Every row belongs to one group in each of 4 separate groupings. Each group adds its own fixed numbers to the row, and there is some noise. The rows also spread widely along 18 directions, which tell nothing about the answers.
In the rows, zero is written as 128.
Some rows, each with its group in each grouping after it:
[142 139 134  75 160  91 181  95 108 119 129 149 135 131 172 152 161 125
 151  91  98  90 117 129 129 103 185 146 106 108  96 163 153 129 138  94
 103 131 120 165 181 153 163 100 145 151 150 120]
k984 (2) L Dulo
[185 154  75  65 158 136 204 113  93 117  98 146 176 121 130 155 118 128
 143  74  81  38 147 144 186  57 161 111  87 144 109 132  66 140  69  91
  88 114 145 142 138 172 162 139 166 130 107 142]
k415 (1) A nosef
[126 127 140 135 119 175 148  89  99 128 165 134 192 191 121  72 128 135
 157 134 132 143  94 116  78 156 102 135 107 119 166 156 122  97 122 100
 157 151 127 103  99 122 136  76 156 170 162 150]
k984 (1) L ginos
[133  99 129 165 142 132 101 113 156 128  88 118  82 135 182 108 100  79
  98 112 132 151 173 105 183 142 138 111 170 167 121 143 159  86 130 154
 194  89 165 126 128 122 136 121 141 102 135 133]
k80 (0) K ginos
[133 152 123 108 126 116 130  99 128  77 134 124 106 116 174 100 160 109
 152 100 131 154 130  61 135  94 187 135  89 131 120 113 118 151 147 112
 146 164 117 104 122 105 117 121 142 136 137 161]
k63 (3) G vipo
[107  97 128 140 145 138 144 140 133  86  78 150 124 135 157 112 137  88
 103  81  67 175 137 154 150 143 180 136 196 120 127 189 146  91 132 102
 154 105 166 127 149 142 157 103 164 141 138 142]
k80 (2) A Dulo
[100 164 132 120 136 163 140 170 161 131  91 133 152 111 156 125 151 113
 146  99 134 151 158 120 151 111 125 171 113 127 134 173 135 180 143  86
  78 221 166 136  99 170 107 126 128 150 106 155]
k793 (3) G nosef
[154 139  77 113 163 138  77 156 101 131 136 163 131 123 182 114 135 142
 112 138  87  74  66  64 124  92 162 167 140 100 109  87 110  89 113 109
 140 118 100 156 121 128 121  92  95 127 129 107]
k193 (0) H vipo
[161 174  65 110 117  99 142 106 137  90 134  81 140 138 100  95 134 151
 128 131 131  80  90 111 125  91 130 114  62 151 182  55  80 118 137 120
 141 157  90  99 137  97 123 124 125 148 110 125]
k793 (1) V nosef
[150 118 108 122 169 101 157 144 167 155  58 139 192 138 148 142 149  84
  85 101  89  86 119 151 148 103 151 169 155 120 148 152 147 108 141 104
 120 114 130 159 150 189 164  92 153 154  95  71]
k63 (0) V vipo
[190 152  90 120 135 150 150  89 131  58  77 158  89 148 126 105 127 140
 151  93  48 126 103 122 144  71 183 107 120 168 118  86 131 115 133 143
 135 150 119 135 119  77 145 124 170 133  81 158]
k193 (2) H ginos
[142 142  80 172 144  97  36 118 168 162 158 113  91 127 176 140 117 141
 107 154 167  91 108  73 107 108 124 165  91 120 154  36 140 119 149 139
 138 129 143 155 140 122 126 129  94 104 122 115]
k415 (0) K Dulo
[150 131  69 166 174 143  93 125 162 133 133 120  96 174  93 127  57 177
 115 144 110  83 105 176 132 159 109 102 100 143 160  85 127  97 104 139
 118 153 165 170 119 125 136 106 107 131 129 165]
k984 (3) G nosef
[196 119  89 108 160 188  81 169 115 142  83 159 128 105 188  99 115 110
 157 111  77  93 157 114 190  88 136 136 129 138  75  83 119 112  81 135
 124 129 166 161  74 123  94 123 103  97 145 161]
k984 (3) H ginos
[122 132 134 124 132 170 147 169 106  99 103 149 146 124 155  96 154 137
 173 130 127 130 134 129 157 108 114 142 123 103 101 134 122 143  87  95
 126 200 179 145  93 173  96 112 127 146 122 167]
k80 (2) A Dulo
[150 140  93 130 144  76 115 127 114 111 154 145  85 141 162 152 105 166
 141 125 111  53  88 111 143 115 143  72 123 132 114  70 120  61 125 114
 147 112 109 160 181 110 122 112 108 117 128  96]
k984 (0) H Dulo
[ 93 130 107 194 162 130 133 141 174 103 104 144 108 187  99 162  86 163
 103 130 149 102 105 175 112 108 108 130 101 101 180 111 128 155 102 102
  81 172 181 159 123 194 144 137 161 150  67 110]
k193 (0) L nosef
[161 166 101  95 147 149 103 148 130 200 165 108 125 123 162 151 152 127
 119 166 184  97 154  85 140 143 127 192  76 109 121  87  88 182 113  93
 144 128 141 137  93 126 143 108  79  79 101 196]
k193 (3) K Dulo
[138 129 100 122 136 184 153  94 136 183 126 144 180  98 193 111 121  89
 118  78 144 113 190  40 180  93 181 188 119 141 108 161 117 119 104  82
 161 163 169 129  91 189 162  91 146 136 138 138]
k63 (1) L ginos
[111 148 134 113 165 128 150 158 123 161 148 171 151 161 155 196 121 142
 128 113 137  54 101 140 112 126 116 134 128  87 136 137 130 126 107  75
  73 118 124 172 154 175 141 109 115 151 111  98]
k193 (3) K vipo
[106 130 139 140 170 179 105 219 142  97  68 156 146 160 137  99 134 114
 114 130 105 141 117 151 141 121 105 144 146 110 157 168 115 149 107 104
  95 178 147 131  52 168  89 106 131 144 104 134]
k984 (0) G vipo
[157 111  95  97 170 146  90 207  95 129 101 129 177 150 142  98 134 101
  97 137  73  98 120 174 144 137 102 130 141 107 147 123  70 103  86 104
 137  58 138 114  97 132 114 113 114 102 152 146]
k193 (0) A Dulo
[131 184 123 116 152 105 132 103 146 152 129 144 100 133 160 210 133 128
 132 111 161 100 138 125 124 101 130 159  78 123 132 123 143 194 164 124
  56 120 135 163 170 125 159 169 141 102  87 145]
k793 (2) V Dulo
[138 155 159 107 130 109 158 129 158 133  85 148 146 165 128 150 139  98
 137  75  44 174 124 195 123 165 129 114 178 167 142 190 174 107 206 110
 105 101 113 129 172  67 164 116 162 131 115 150]
k193 (1) K ginos
[137 122 139 144 122 151 125  48 146 171 150 133  25 152 148 204  77 139
 145 137 176 118 144 142 130 172 126 127 132 135 108 102 199 132 155 163
 120  96 148 182 188  75 172 145 103 105 127 166]
k984 (3) G nosef
[149 107 157 191 157 100  86  89 203 135 115 115  67 185 156 155 117  93
  97 122 159 168 138 144  89 175 153 134 130 131 160  95 194 130 173 155
 157  89 144 141 135  77 174  96 157 117 106 135]
k984 (3) V ginos
[178 143 152 139 129  90  88 150 113 164 133 127 191 137 211 106 193  99
 175 165 175 150 132  68 120 102  94 146  93 108  97  96 119 161 134 120
 167 119 149 130  95 136  92 120 152  87 111 134]
k793 (1) K Dulo
[121 126  76 157 110 127 148  74 127 134 160 105  80 134 125 143  85 184
 151 162 198  45 118 105 154  97 105 123  78 119 122  49 124 117  77 120
 144 171 173 172 167 191 128 145 100 140 113 118]
k193 (0) K nosef
[128 145 166 119 113 120 146 165 161  79  87 108 112 135 158  89 194  96
 120 125 129 166 114  85 135 127 162 133 161 147 149 144 149 117 173 114
 179 183  82  88  94  96 118  69 128 159  88 108]
k415 (1) K Dulo
[155 119 131 109 147 140 156 113 130 125 102 151 107 152 145 161 101 105
 138  82  93 115 159 177 155 132 137  99 135 140 117 127 143 122 119 120
 113  76 152 143 155 105 159 142 151 109 130 152]
k193 (3) L ginos
[134 134  88 138 150 144  76 167 183 216  86 111 130 112 156 140 144  97
  63 156 138 115 132 116 152 158 133 231 169 120 136 117 154 123 161 122
 143 130 150 166 127 145 166  99  69 105  95 129]
k415 (3) V ginos
[ 89 149  99 101 148 131  92 144  87 171 153 103 120 150 132 140 134 117
  82 186 171 113 112 129 135 163  98 185 104  93 144 164  68 167 113 110
 129  63 136 123 148 150 139 161  89  79 144 179]
k984 (2) K vipo
[133 171  61 102 153 138 139  62  70 154 159 141 157 119 152 117 133 147
 129 160 150  97 112  44 163  78 149 193  55 125  89 161  75 167  94 114
 139 140 156 148 130 189 158 150 142 103 121 190]
k193 (1) A vipo
[180 128  73 100 116  95 113 123 115 155 121 139 126 107 160 150 123 136
 136 112  64  80  93 133 146 114 168 136 171 121  92  65 128  64 148 109
 142  71 112 172 199  94 156 119  96 106 141 115]
k984 (1) K nosef
[148 135  84 160 184 125  83 143 181 188 110 120 213 142 167 109 112  79
  62  88 115 109 153 105 132 129 137 164 119 148 185 146 110  96 138 107
 141 102 154 122  95 163 156  85 156 127 135 103]
k793 (1) V ginos
[102  88 162 164  92 164 164 141 113  82 122 123 136 168 135  91 149 120
 167 135 153 176 118 137 108 154 118 106 154  88 136 117 120 113  91  86
 182 150 165 100 118 139 104  98 159 164 123 130]
k193 (3) H nosef
[157 116 152 126 119 138 152 128 145  74  73  93  62 143 130  98 189 119
 158 174 162 122 110 147 128 105 127 146 102 108 127  67 171 166 119 160
 141 185 129 138 111 124 106 114 115 156  90 126]
k415 (2) H Dulo
[160 127 131 112 154 165 105  90 117 146 170 126  97 143 175 113  94 118
 147 110 136 126 166 101 148 166 141 114 100 158 105 133 142 103 109 136
 164 110 148 131 107  79 139  94 112 114 185 200]
k984 (3) A ginos
[ 95 151 126 156 134  45  97 142 172 140 128 105  95 136 173 145 166 110
  80 139 161 143 108  84 130 141 170 161 141 121 137 135 136 123 187  94
 171 131 118 135 166 142 155 104 118 109  93 101]
k984 (1) K ginos
[202 111 122 141 147 185 143  81 126 145  72 170 122 157 159 139 136 105
 137 153 147 108 137 105 150  68 135 170 118 129 104 108 159 164 101 160
 135 127 157 173  80 149 159 122 171 110  58 144]
k984 (0) A Dulo
[159 132 126 132 167 171 111 139 128 109 162 156  71 153 169 134  74 170
 157  98 117  50 122 107 135 126 138  79 113 140 116  73 150  67  83 118
 124 170 124 164  94 105 109  68  92 157 152 123]
k984 (0) H ginos
[146 157  95 138 135 117  83 162  93 140  98 198 190 127 204 128 159 123
 141 132 102 114  91  52 141  51 131 160 144 112  94 121  93 122 135  99
 127 121 130 155 117 155 114 146 151  95  78 106]
k984 (2) A ginos
[159 117 133  99 173 110 105 158 132  96  60 149  34 119 191 148 123 101
 122 118  98  86 139 142 196  91 152 107 146 141  74 116 176 121 126 172
 107  99 118 171 138 111 116 148  95  99 129 114]
k984 (3) L ginos

New rows. What belongs after each?
[139 139 115 116 124 171 151 179 137 103  49 151 163 139 118 109 178 116
 153 117  85 126 110 176 126  79 127 180 128  97 142 113 118 170 118  86
  70 191 153 148  96 168 113 129 145 153  78 133]
k984 (2) H ginos
[179  91  93  88 149 183 110 116 103 130 105 130 112 116 153  91 116 120
 148 139  99  58 116 148 151  95 121 163 114 111 106  75 163 100  82 160
 111 120 136 172 119 134 110 114  74 152 191 136]
k984 (0) A vipo
[ 67 139 131 120 150 117 113 158 112 119 160 130  93 134 170 136 141 116
  80 122 138 142 104  81 131 172 189 157 161  97 123 186 102 107 134  72
 162 112 110 114 148 134 149  86 106 125 147 132]
k984 (1) H vipo
[208 156  71 123 174 143 121 118 128 149 115 159 140 146 155 150 135 138
 110 140 126  61 106  78 135  73 167 151  93 127 125  73 101 142 106 125
 132 127 124 164  88 139 159 102 142 101  61 137]
k793 (3) G Dulo
[130 153 104 147 149 148 102 137 149 209 104 171 150 129 162 169 100 120
 113 140 135 114 135 117 166 135  89 161 154 140 119 150 148 124 148 128
 117 119 160 176 143 140 144 144 112  94  86 152]
k80 (3) A vipo
[170 111 106 131 168 109 126 178 128 117 103  99 129 162 128 118 102 129
 117 139 123  63 136 181 170 139  92  62 115 131 142  80  84  96  62 126
 161  84 152 135 116 145 109 111 119 114 123 128]
k80 (2) K nosef
[106 175 145 110 140 103 161 121  91  80 143 129  85 190  98 145 146 174
 140 189 160 111  47 134 113 143 109 118 100 105 128 150 117 157 132 126
 121 152  91 139 145 120 133 127 125 135  87 152]
k984 (1) V vipo
[155  82 100 127 154  98  79 181 140 113  97  97  89 130 171 110 161  76
  61 152 144 103 125 123 143 125 173 151 140  84 148  55 100 114 108 120
 188  53 115 112 117 124 131 103  94  93 132  99]
k984 (3) L Dulo
[181 118  78 179 143 156 120 117 158 162  97 154 128 170 117 160  65 148
 124 134 115  88 126 158 150 116 100 102 137 146 140  62 120 104  95 138
 136  99 176 171 123 134 150 139 150 101  65 140]
k193 (3) K nosef
[121 126 113 153 126 102  94  85 146 101 105 135 103 135 167 136 152  85
 114  85  97 184 122 114  99 101 198 180 140 112 135 126 149 148 172 119
 115  85 156 124 165 113 175 153 180 114 130 140]
k415 (1) K ginos
[132 104  70 166 162 132  62 166 135 114  80 147 159 133 155  84 116  98
 101 106  58 165 135 147 155 117 152 149 151 120 123 130  96 106 104 109
 145 100 206 132 107 156 128 137 156  99 146 168]
k63 (3) A ginos
[171 102 107 100 114 170 185  89  69 117 141 138 174 176 104 106 132 128
 148 123  89 107  96 160 107 149 149 114 143 103 140 118  91  84  91  92
 163  80 129 120 138 116 163  85 158 141 154 155]
k984 (1) G Dulo
[124 174  92 159 173 104 120 112 151 196 159 156 196 147 159 169  96 162
 133 110 135 103 129  95 130 129 123 159  91 131 123 165 110 133 136  74
 104 168 181 180 144 189 162 106 162 122 101 144]
k984 (0) V nosef
[145 155 152 105 112 129  92 124  85 101 118 148  37 134 176 122 144 148
 181 180 126 163 100  96 156 123 104 125 139 140  49 108 167 146 158 169
 152 130 116 150 142  49 104 163  93  74 115 187]
k193 (0) L ginos
[113 140  86 140  96 153 138  89 132 123 117 140  96  92 163 121 133 126
 157 113 139 145 153  75 172  87 160 160 115 137 101 111 129 142 135 114
 138 173 176 139 154 146 126 161 134 116 111 161]
k193 (3) H Dulo
[146  87 163 174 123 184 104 149 134 155  70 165 158 186 149 113 114  90
 138 151 111 160 119 169 127 152  59 115 199 132 143 154 174  87 136 162
 143  87 151 141  98 114 110 120 153 122 117 114]
k984 (1) K Dulo
[123 165 106  93 123 115 145  85  85 119 141 128  74 138 149 167 150 138
 122 168 182  73  99  81 142  83 135 161  83 113 110 107 111 172 124 124
 123 111 106 143 163 138 155 167 111 102  86 137]
k193 (0) A ginos
[149 135 125 139  81 172 113 105 105 143 130 134 151 164 127 102 164 114
 167 171 141 192 107 122  93 146  95 160 126 111 144 102 109 152 153 120
 158 113 139 103 115  69 122 143 149  96 104 191]
k984 (3) H Dulo
[178 157 108 131 173 130  89 130 184 147  95 133  65 107 177 152 134 124
 109 134 145  96 127  71 156  91 177 187 110 137 103  68 173 157 144 157
 123 170 124 180  98 114 153 100  96 117  77 135]
k415 (1) V vipo
[170 133 103  94 169 175 106 135 112 176 124 116 116 138 147 148 125 118
 117 158 155  54 136 150 136 124 100 168  84 107 135  92 126 158  94 148
  90  98 140 163 108 140 130 129  81 109 146 155]
k793 (2) G Dulo
[111 113  82 109 170 136 108 157 110 127 121 137 140 111 170 112 118 122
 110 108  96  58 115 124 155 105 154 152 127 100 124 144 120  87  99 104
  97 131 146 160 137 196 115 108  95 153 192  97]
k984 (1) G Dulo
[102 109 108 144 145 167  90  94 133 131 138 102  96 154 126 121  87 104
  95 117 131 164 144 156 115 177 132 166 121 118 163 152 125 135 128 132
 125  78 168 113 139 106 159 137 136 117 177 186]
k984 (0) V nosef
[150 148  88 104 157 110 112 110  97 175 134 137 163 150 159 129 108 120
  99 142 114  64 112 105 160 130 102 117 122 162 130 160 105  74 133 137
 156  66 106 141 159 125 145 125 115 104 141 121]
k984 (2) A ginos
[157 136 139 118 122 215 156 103 119 113 111 134 103 157 121 101 110 147
 155 148 139 107 114 124 139 131  93 124 127 151 138 116 161 112 110 160
 144 181 114 138  88  87 119  94 107 169 110 164]
k80 (2) A nosef
[130 138 105 130 147 155  99 128 135 248 177 127 156 142 165 158 101 137
 113 168 184  56 132 101 137 171  75 168 120 121 137 129 140  93 125 113
 137 122 142 173 138 158 137  95  62 118 145 128]
k984 (3) K Dulo
[131 145  92  83 159 165  85 185  78 112 143 125 139 118 168  70 121 133
 126 117  77 106 123  95 163 134 136 136 133 134 106 150  75  87  84  96
 146 131 140 110  89 130 102  99  88 119 191 173]
k415 (0) K ginos
[120 103 126 139 133 164 127 165 136 134  87 152 139 124 159 139 122 105
 152 104 131 117 160 161 157  97 112 156 133  91 119 112 128 154  84  93
  84 137 197 161 118 195 108 150 134 125 128 133]
k984 (0) K vipo
[137 151 104 141 119 210 166 135 101 108 122 204 134 121 147 139  78 164
 185  65  76 149 157 107 187 115 157  93 167 155  79 149 103 103  90  78
 123 185 202 151 103 138 132 125 163 108 106 200]
k793 (1) G Dulo
[174 137 134 108 150 187 123 143 137 224 106 178 168 128 172 163 118 113
 139 112  76 112 135 142 144 158 114 174 196 137  99 158 185  89 155 120
 109 117 142 189 125 107 159  81 103 120 123 154]
k80 (1) K Dulo
[171 147 120 178 132 142 120 140 153 155  89 186 205 192 134 135 137 144
 140 163 132  90  71 113  96  79  65 130 129 132 177  94 144 109 151 125
 120 170 112 161  88 141 118 102 164 146  31  75]
k984 (0) A Dulo
[139 121  77 142 170 145 100 155 157 117  67 121 133 131 149 108 141  81
  68 124 131 116 152 111 161  78 165 179 103 117 166 126  85 171 106 113
 124 128 162 122  72 190 136 130 152 105  89 128]
k984 (0) G Dulo
[138  87 113 137 117 128 183 141 111 127 105 118 151 161 112 134 157 121
 119 148 141 101 111 178 125 145 139 140 161  73 138  99 110 110  84  75
 167 106 169 148 155 192 158  94 140 132 104 110]
k793 (0) G Dulo
[126 131 156 137 115 140 197 118 155 123 127 143 137 153 143 188 131 125
 157  70 153 109 148 140 110 123 152 116 134 106 147 110 138 139 114  63
 104 153 151 138 149 150 159 103 163 167  85 111]
k415 (3) K nosef
[103 121 126 160 175 114 101 139 190 136  71 111  63 133 160 136 125  87
  76 120 128 144 159 150 167 149 150 164 149 141 132 170 179 135 152 139
 129 138 175 156 140 158 152 120 126 118 112 132]
k80 (0) H ginos
[123 140 111 126 152 129  83 200  76 137 103 177 188 134 187 117 149 121
 121 146  91 122  75  93 141 116 106 148 182  88 102 144  89  96 118 102
 144  83 124 142 130 145 103 128 122 101 118 114]
k80 (2) V vipo
[100 148 101 140  95  93 140 136 166  91 134  93 106 132 118 140 123 111
 134  71 139 137 167 164 134 129 134  85  88 136 187  63  75 140 140  68
 124 120 156  82 174 105 120 167 144 116 119 144]
k193 (3) H ginos
[155 172  84 129 114 173 162 134 126 195 143 191 167 119 130 184  71 180
 182  82  88  91 146 137 170 134 111 105 150 154  98  96  98  94 109  66
 110 159 181 178 165 124 147 132 126 101  87 179]
k415 (2) H vipo
[117 138 123 172  91 125 136 132 151 136 120 145 177 146 132 137 133 123
 175 116 157 159 155 148 130 116  82 115 101 123 159 100 105 154 138  83
 118 157 188 124 136 145 108 162 167 114  92 155]
k984 (3) A Dulo
[183 130 141 134 107 118 125  89 137 124 130 130 124 126 188  99 136 107
 185 103 134 164 164  85 149 122 137  97 111 157  99  71 147 112 145 129
 194 130 148 118 128  66 120 116 150 103 133 168]
k80 (3) L ginos
[ 95 172 109 122 129 171 144 129 113 134 140 120 139 127 147 119 129 131
 137 132 188 121 158  69 165 116 114 159  80 132 128 154  76 174  96  93
 128 182 169 109  95 173 125 143 129 119 106 177]
k415 (3) V ginos
[167 114 116 153 117 185 136  85 167 182  82 141 160 159 115 103  99 109
 133 137  99 153 145 162 150 157  82 143 159 184 153 154 185  87 163 159
 156 142 159 150 119  99 151 105 144 130 109 165]
k984 (0) A Dulo
[165 121 128  93 104 115 180 121 132 136 111  92 186 144 134 100 204  84
 141 129 148 118 132 132 116 126 151 159 103 101 152  95 104 144 131  74
 166 132 118 111 127 144 144  84 139 144 112 122]
k984 (3) G ginos
[166 136 149  98 196 123 110 103 136 157 127 131  91 131 200 144 154 100
 118 136 147 110 134  81 137 121 183 193  98 114  81 156 177 166 128 144
 124 123 124 175 105 141 161  81 117 123 140 154]
k984 (1) K vipo
[153 133 127 117 111 153 128 124  98 140 196 140 114 144 154 124  97 167
 183 119 137 110 131 111 131 170 121  88 118 124 102  67 113  79  99  84
 173 135 143 135 134  76 123  92  90 114 165 181]
k984 (3) L ginos
[125 120 133 110 153  69 108 171  98  22  89 129  91 152 176  87 167  98
 120 119  98 131  98 114 146  88 165  83 123 113 120 125  99 117 119 124
 153  92  99  95 125 116  96 136 148 118 139 101]
k984 (3) L ginos
[139 162 124 102 160 118 124 170 125  96  81 135  89 126 175 122 162 123
 115 139 119  99 114  84 180  85 159 142 132 138  91 138 123 141 121 127
 138 164 112 143 100 146 118 114 109 119  84 129]
k63 (2) K ginos
[114  92 125 155  94 172 155 122 144 121  57 144  98 116 166 127 114  79
 115 103 151 131 177 113 197  94 131 133 185 136 124 117 148 110 115 125
 163 117 166 126 135 158 134 153 141 114  93  99]
k80 (0) L ginos
